The groups are shells around one centre, one inside the other: the same stretched ball of 7 dimensions in 7 sizes.
Some rows, each with its group after it:
-.61, -.31, -.22, -.15, -.30, .33, .23, -.26, -.43, .05, .43, -.12, -.10, .46, .39  Z55
.20, .01, .27, .01, .07, .04, -.12, -.06, .12, .08, -.11, .14, .01, -.14, -.10  Z713
.17, .04, .05, .17, .11, .06, -.04, -.38, .28, -.24, .05, .16, -.10, -.08, .01  Z713
-.05, .13, -.05, .18, -.03, .14, -.13, .05, .07, -.14, -.14, -.01, .01, .14, .20  Z864
-.16, .02, .03, -.05, -.12, .09, -.11, .47, -.22, .18, -.19, -.17, .18, .14, .13  Z55
.08, .23, .04, .07, -.10, .03, -.11, -.13, .22, -.05, -.18, .24, -.13, -.05, -.01  Z152
.15, -.10, .08, -.04, .10, -.07, .06, -.20, .14, -.04, .13, .11, -.05, -.14, -.16  Z864
-.48, -.31, -.20, -.40, -.34, .03, .32, .11, -.45, .24, .35, -.16, .08, .11, .01  Z615
.30, .30, .10, .29, .12, .05, -.22, -.17, .43, -.27, -.27, .19, -.04, -.16, .00  Z55
-.43, -.12, .06, -.54, -.33, .02, .07, .27, -.40, .60, .22, .06, -.30, .30, .03  Z615
-.04, .02, .20, -.47, -.13, -.22, -.07, .64, -.19, .60, -.08, .03, -.09, -.03, -.25  Z615
-.01, .02, -.07, -.14, -.05, -.10, .06, .31, .00, .03, .00, -.15, .18, -.21, -.14  Z73
.16, .29, .12, .08, .07, -.03, -.28, .29, .21, .06, -.27, .10, -.14, .05, .02  Z523
.23, .23, .11, -.24, -.03, -.40, -.14, .33, .17, .38, -.22, .39, -.38, .00, -.35  Z152
.31, -.02, -.11, .55, .22, .10, .04, -.79, .45, -.71, -.01, .20, .07, -.12, .07  Z152
-.21, .07, .06, -.23, -.14, .01, -.13, .46, -.20, .38, -.07, -.01, -.18, .29, .10  Z523
-.29, -.19, -.02, -.03, -.10, .31, .07, .06, -.24, -.05, .17, -.34, .30, .02, .24  Z615
.14, .10, .05, -.05, .07, -.18, -.10, .06, .16, .11, -.04, .23, -.29, .10, -.11  Z713
.01, .04, .23, -.10, -.10, .10, -.10, .03, -.01, .21, -.11, .12, -.02, -.06, -.03  Z73
.05, .08, -.07, -.03, .01, -.14, -.04, .47, .01, .02, -.15, -.16, .19, -.11, -.10  Z615
-.06, -.08, .01, .11, -.08, .19, .05, -.39, .03, -.16, .06, .10, .03, .02, .11  Z713
-.36, -.18, -.16, -.11, -.16, .13, .10, .18, -.32, .08, .16, -.20, .07, .28, .22  Z713
.31, .20, .22, .17, .12, -.04, -.26, .22, .23, -.01, -.38, .09, .11, -.15, -.09  Z864
-.27, .02, -.01, -.57, -.26, -.26, .01, .76, -.35, .67, .01, .01, -.23, .21, -.16  Z152
-.64, -.31, -.24, -.42, -.33, .11, .27, .09, -.53, .31, .47, -.14, -.18, .45, .22  Z73
.11, -.04, .13, .00, .08, -.05, -.10, .33, -.03, .10, -.16, -.08, .18, -.06, -.07  Z864
-.01, -.22, .04, .15, .07, .21, .08, -.36, .00, -.23, .16, -.07, .17, -.03, .12  Z864
-.01, -.05, -.13, .25, -.05, .15, .08, -.24, .07, -.37, -.04, -.07, .30, -.12, .10  Z55
-.25, -.10, .04, -.19, -.13, .06, -.03, .21, -.26, .31, .07, .00, -.15, .33, .13  Z523
.64, .29, .14, .71, .46, .03, -.37, .04, .59, -.61, -.56, -.05, .38, -.30, .02  Z55
-.03, .14, -.03, .00, -.14, -.01, -.05, -.11, .09, .02, -.08, .25, -.22, .12, .02  Z615
-.21, .00, -.20, -.38, -.26, -.21, .21, .07, -.08, .22, .22, .15, -.26, .03, -.18  Z55
.28, .02, -.09, .49, .18, .12, .03, -.67, .43, -.66, -.02, .12, .14, -.20, .05  Z73
-.50, -.09, -.19, -.25, -.28, .16, .12, .12, -.32, .18, .27, -.13, -.14, .33, .24  Z523
.26, .25, .13, .09, .13, -.06, -.21, .14, .31, -.04, -.21, .09, -.05, -.15, -.09  Z523
-.29, -.13, .03, -.17, -.11, .18, .02, .03, -.22, .19, .21, -.06, -.13, .26, .19  Z713
.07, .04, .01, .29, .08, .13, -.13, -.06, .10, -.22, -.17, .00, .10, .11, .17  Z864
.46, .28, .09, .20, .22, -.26, -.23, .31, .38, -.12, -.41, .12, .06, -.22, -.23  Z523
-.37, -.08, -.18, -.14, -.23, .09, .07, .47, -.34, .13, .01, -.30, .21, .18, .17  Z152
.26, .07, .23, .29, .20, .16, -.23, .08, .18, -.18, -.28, -.10, .30, -.17, .07  Z713
.14, .12, .15, .26, .11, .18, -.21, -.09, .19, -.15, -.20, .06, .03, .03, .15  Z864
.00, -.17, -.05, -.19, -.03, -.19, .17, -.30, .02, .11, .27, .29, -.33, .10, -.18  Z55
-.02, .13, .13, -.16, -.07, .05, -.11, .17, .05, .18, -.03, .03, -.09, -.06, -.02  Z73
.38, .07, .07, .35, .20, -.01, -.10, -.06, .32, -.37, -.28, -.02, .36, -.34, -.10  Z615
.36, -.12, .09, .18, .21, -.07, .07, -.27, .26, -.31, -.01, .01, .31, -.42, -.23  Z152
.18, .11, -.05, .42, .13, .20, -.07, -.19, .30, -.54, -.15, -.15, .37, -.26, .13  Z152
.06, -.26, .00, .14, .17, .12, .11, -.09, -.01, -.28, .15, -.29, .40, -.19, .03  Z152
.43, .28, .06, .37, .28, -.09, -.25, .03, .48, -.33, -.33, .10, .03, -.16, -.06  Z713
.10, .00, .03, -.17, -.06, -.12, .13, -.26, .18, .01, .15, .22, -.12, -.27, -.26  Z152
.54, .21, .25, .53, .41, .11, -.33, -.08, .50, -.44, -.38, -.01, .25, -.27, .03  Z615
.38, .31, .02, .25, .21, -.22, -.26, .47, .33, -.15, -.45, -.01, .13, -.15, -.13  Z55
.08, .14, .09, -.28, -.04, -.28, -.11, .62, -.02, .38, -.19, .05, -.08, -.04, -.24  Z523
-.31, -.21, -.07, -.08, -.15, .28, .17, -.14, -.20, -.08, .27, -.24, .21, -.02, .19  Z615
-.21, -.31, .06, -.25, -.14, .07, .20, -.36, -.20, .20, .35, .16, -.18, .13, -.01  Z73
.40, .04, .02, .25, .27, -.13, -.04, -.14, .38, -.35, -.10, .04, .15, -.30, -.18  Z523
.33, .19, .19, .16, .12, -.04, -.19, -.09, .34, -.09, -.25, .22, -.03, -.19, -.13  Z864
-.22, -.09, -.05, -.27, -.19, -.08, .06, .50, -.31, .31, -.02, -.13, .11, .10, -.04  Z73
-.53, -.22, -.27, -.37, -.31, .08, .30, -.22, -.30, .16, .53, .02, -.32, .33, .15  Z55
.15, .21, .02, .05, -.02, -.12, -.13, .03, .21, .01, -.22, .26, -.17, .02, -.09  Z713
-.05, .00, .13, .10, .00, .23, -.14, .25, -.09, .00, -.16, -.22, .29, .00, .18  Z523
.08, -.19, .00, .27, .15, .15, .04, -.52, .12, -.32, .13, .09, .00, .10, .14  Z73
.06, -.02, -.04, .19, .03, .05, .00, -.47, .17, -.20, .05, .29, -.24, .19, .09  Z73
.19, -.09, .03, .34, .16, .16, .01, -.51, .24, -.42, .02, .06, .14, -.12, .07  Z864

New rows, each followed by its group:
.16, .09, .12, .02, .02, -.03, -.07, -.23, .22, .00, -.04, .28, -.21, -.05, -.09  Z864
.06, .12, .05, -.14, -.03, -.18, -.09, .10, .09, .22, -.05, .28, -.35, .15, -.11  Z713
-.09, -.02, .03, -.48, -.23, -.33, .06, .37, -.19, .56, .00, .25, -.29, .10, -.30  Z152
-.08, -.03, -.06, .07, -.01, .03, -.06, .39, -.14, -.01, -.14, -.21, .22, .12, .12  Z73
-.28, -.09, -.08, -.07, -.20, .14, .08, -.30, -.13, .07, .18, .19, -.27, .34, .19  Z73
.10, .05, .02, -.02, -.01, -.03, .03, -.01, .14, -.07, -.02, .01, .11, -.25, -.13  Z713
-.22, -.22, .06, -.11, -.07, .19, .07, -.19, -.19, .11, .25, -.01, -.08, .19, .15  Z713
.38, .13, .19, .27, .26, .00, -.23, .31, .26, -.20, -.36, -.18, .40, -.34, -.08  Z615
.02, .09, .09, -.51, -.14, -.37, .01, .35, -.01, .53, .05, .27, -.39, -.03, -.37  Z152
.29, .07, -.14, .41, .24, -.01, .00, -.43, .44, -.59, .01, .07, .05, -.15, .01  Z55
.06, .21, .15, -.19, -.05, -.10, -.18, .45, .04, .30, -.20, .06, -.09, -.04, -.11  Z713
.16, .02, -.20, .12, .01, -.18, .15, -.38, .28, -.30, .05, .24, -.09, -.12, -.17  Z55
.23, -.07, .12, .23, .20, .06, -.08, .05, .12, -.20, -.14, -.14, .32, -.18, -.01  Z864
.15, .04, .30, -.21, -.02, -.08, -.12, .35, -.01, .33, -.18, .03, .11, -.24, -.23  Z73
.06, -.18, -.12, -.07, .01, -.14, .22, -.08, .03, -.14, .16, -.06, .20, -.25, -.21  Z55
-.06, -.11, .17, -.18, .03, .07, -.03, .00, -.07, .21, .18, .01, -.16, .09, .03  Z55
-.50, -.22, -.11, -.61, -.34, -.04, .25, .20, -.42, .49, .44, -.05, -.23, .20, -.03  Z615
.10, .01, .21, .18, .15, .22, -.18, -.23, .14, -.08, -.01, .08, -.11, .11, .18  Z152
.26, .16, .10, .31, .22, -.01, -.26, -.05, .29, -.16, -.23, .19, -.18, .18, .09  Z55
.28, .08, .23, -.10, .11, -.23, -.17, .43, .10, .25, -.25, .08, .03, -.15, -.26  Z713
-.20, -.13, .12, -.32, -.20, .04, .06, .09, -.23, .36, .11, .06, -.07, .05, -.05  Z864
.23, -.06, .17, -.12, .14, -.17, -.04, .40, .03, .13, -.10, -.13, .25, -.29, -.27  Z55
-.27, -.15, -.03, -.48, -.23, -.11, .17, .48, -.34, .41, .17, -.19, .10, -.07, -.15  Z73
-.22, -.12, -.09, -.08, -.19, .16, .17, -.32, -.06, -.08, .23, .02, .01, -.02, .08  Z713
.38, .05, .00, .44, .17, .00, -.02, -.56, .43, -.52, -.17, .24, .13, -.24, -.08  Z152
.19, .05, .17, .24, .17, .18, -.16, -.01, .19, -.22, -.14, -.13, .25, -.18, .08  Z713
-.16, -.25, .09, -.33, -.12, -.03, .13, -.03, -.23, .33, .25, .09, -.14, .09, -.09  Z713
-.06, .05, .08, -.39, -.19, -.24, .00, .29, -.11, .47, -.03, .25, -.29, .08, -.23  Z523
.38, .33, .16, .36, .24, .01, -.34, .00, .45, -.23, -.37, .17, -.08, -.04, .04  Z615
.13, .25, .10, -.07, .02, -.11, -.18, .10, .23, .14, -.11, .24, -.33, .04, -.08  Z55
.30, .30, .10, .05, .11, -.22, -.25, .52, .24, .08, -.39, .05, .02, -.13, -.18  Z523
-.09, -.08, -.07, -.01, .00, -.02, .02, -.16, -.02, .03, .14, .17, -.30, .33, .10  Z55
.02, -.16, .17, -.30, -.06, -.14, .05, .32, -.18, .36, .00, -.02, .11, -.13, -.23  Z73
-.20, -.13, -.13, -.04, -.18, .08, .15, -.10, -.14, -.05, .09, -.03, .12, .04, .06  Z713
-.47, -.28, -.16, -.70, -.38, -.17, .37, .07, -.42, .52, .52, .08, -.31, .15, -.18  Z55
-.12, -.02, .02, -.19, -.12, -.07, -.04, .57, -.23, .28, -.14, -.15, .17, .04, -.04  Z73
-.28, -.02, .02, -.41, -.24, -.01, .05, .39, -.25, .39, .11, -.09, -.06, .05, -.04  Z713
-.31, -.15, .07, -.42, -.27, .05, .12, .11, -.30, .41, .21, .01, -.09, .07, -.03  Z864
-.01, .15, -.03, .07, .01, .03, -.15, .44, .01, -.01, -.21, -.17, .13, .05, .10  Z713
.38, .31, .14, -.06, .09, -.32, -.18, .17, .38, .13, -.26, .35, -.27, -.19, -.34  Z55
.21, .15, -.01, .35, .04, .07, -.11, -.19, .28, -.34, -.28, .12, .16, -.12, .04  Z55
-.26, -.06, -.12, -.17, -.26, .06, .13, .04, -.17, .09, .09, -.03, .05, .04, .04  Z713
-.51, -.22, -.10, -.28, -.32, .22, .16, .03, -.42, .24, .27, -.11, -.04, .30, .23  Z713
.29, .07, -.07, .21, .19, -.14, -.01, -.15, .34, -.32, -.05, .09, .03, -.18, -.13  Z713
-.15, -.05, .02, -.27, -.07, -.07, .00, .11, -.12, .30, .17, .12, -.35, .27, .00  Z615
-.47, -.17, -.18, -.12, -.24, .26, .15, -.15, -.29, .02, .31, -.10, -.09, .34, .31  Z713
-.49, -.34, -.23, -.21, -.27, .19, .31, -.13, -.39, .03, .40, -.19, .09, .20, .19  Z713
-.32, -.20, -.06, -.13, -.12, .19, .09, .29, -.32, .08, .15, -.36, .27, .08, .18  Z523
.14, .17, .01, .04, .06, -.15, -.16, .23, .15, .06, -.19, .15, -.18, .11, -.05  Z864
-.07, -.25, -.08, .20, .07, .21, .13, -.49, .01, -.33, .25, -.05, .09, .07, .18  Z713
.33, .19, .20, .16, .21, -.15, -.31, .29, .22, .09, -.36, .19, -.14, .11, -.06  Z152
.00, .08, .20, -.41, -.05, -.21, -.13, .63, -.12, .56, -.07, .03, -.19, .03, -.20  Z73
-.02, .15, -.01, .12, -.01, .03, -.18, .24, .02, .02, -.22, .04, -.08, .25, .15  Z615
-.29, -.23, .00, -.43, -.15, -.02, .15, .34, -.34, .37, .28, -.21, .04, .04, -.05  Z615
-.06, .02, -.19, -.02, -.07, -.15, .07, -.12, .06, -.03, .07, .23, -.29, .23, -.01  Z73
.04, -.01, -.11, .08, .08, -.03, .03, -.12, .14, -.19, .11, .01, -.07, .03, .02  Z864
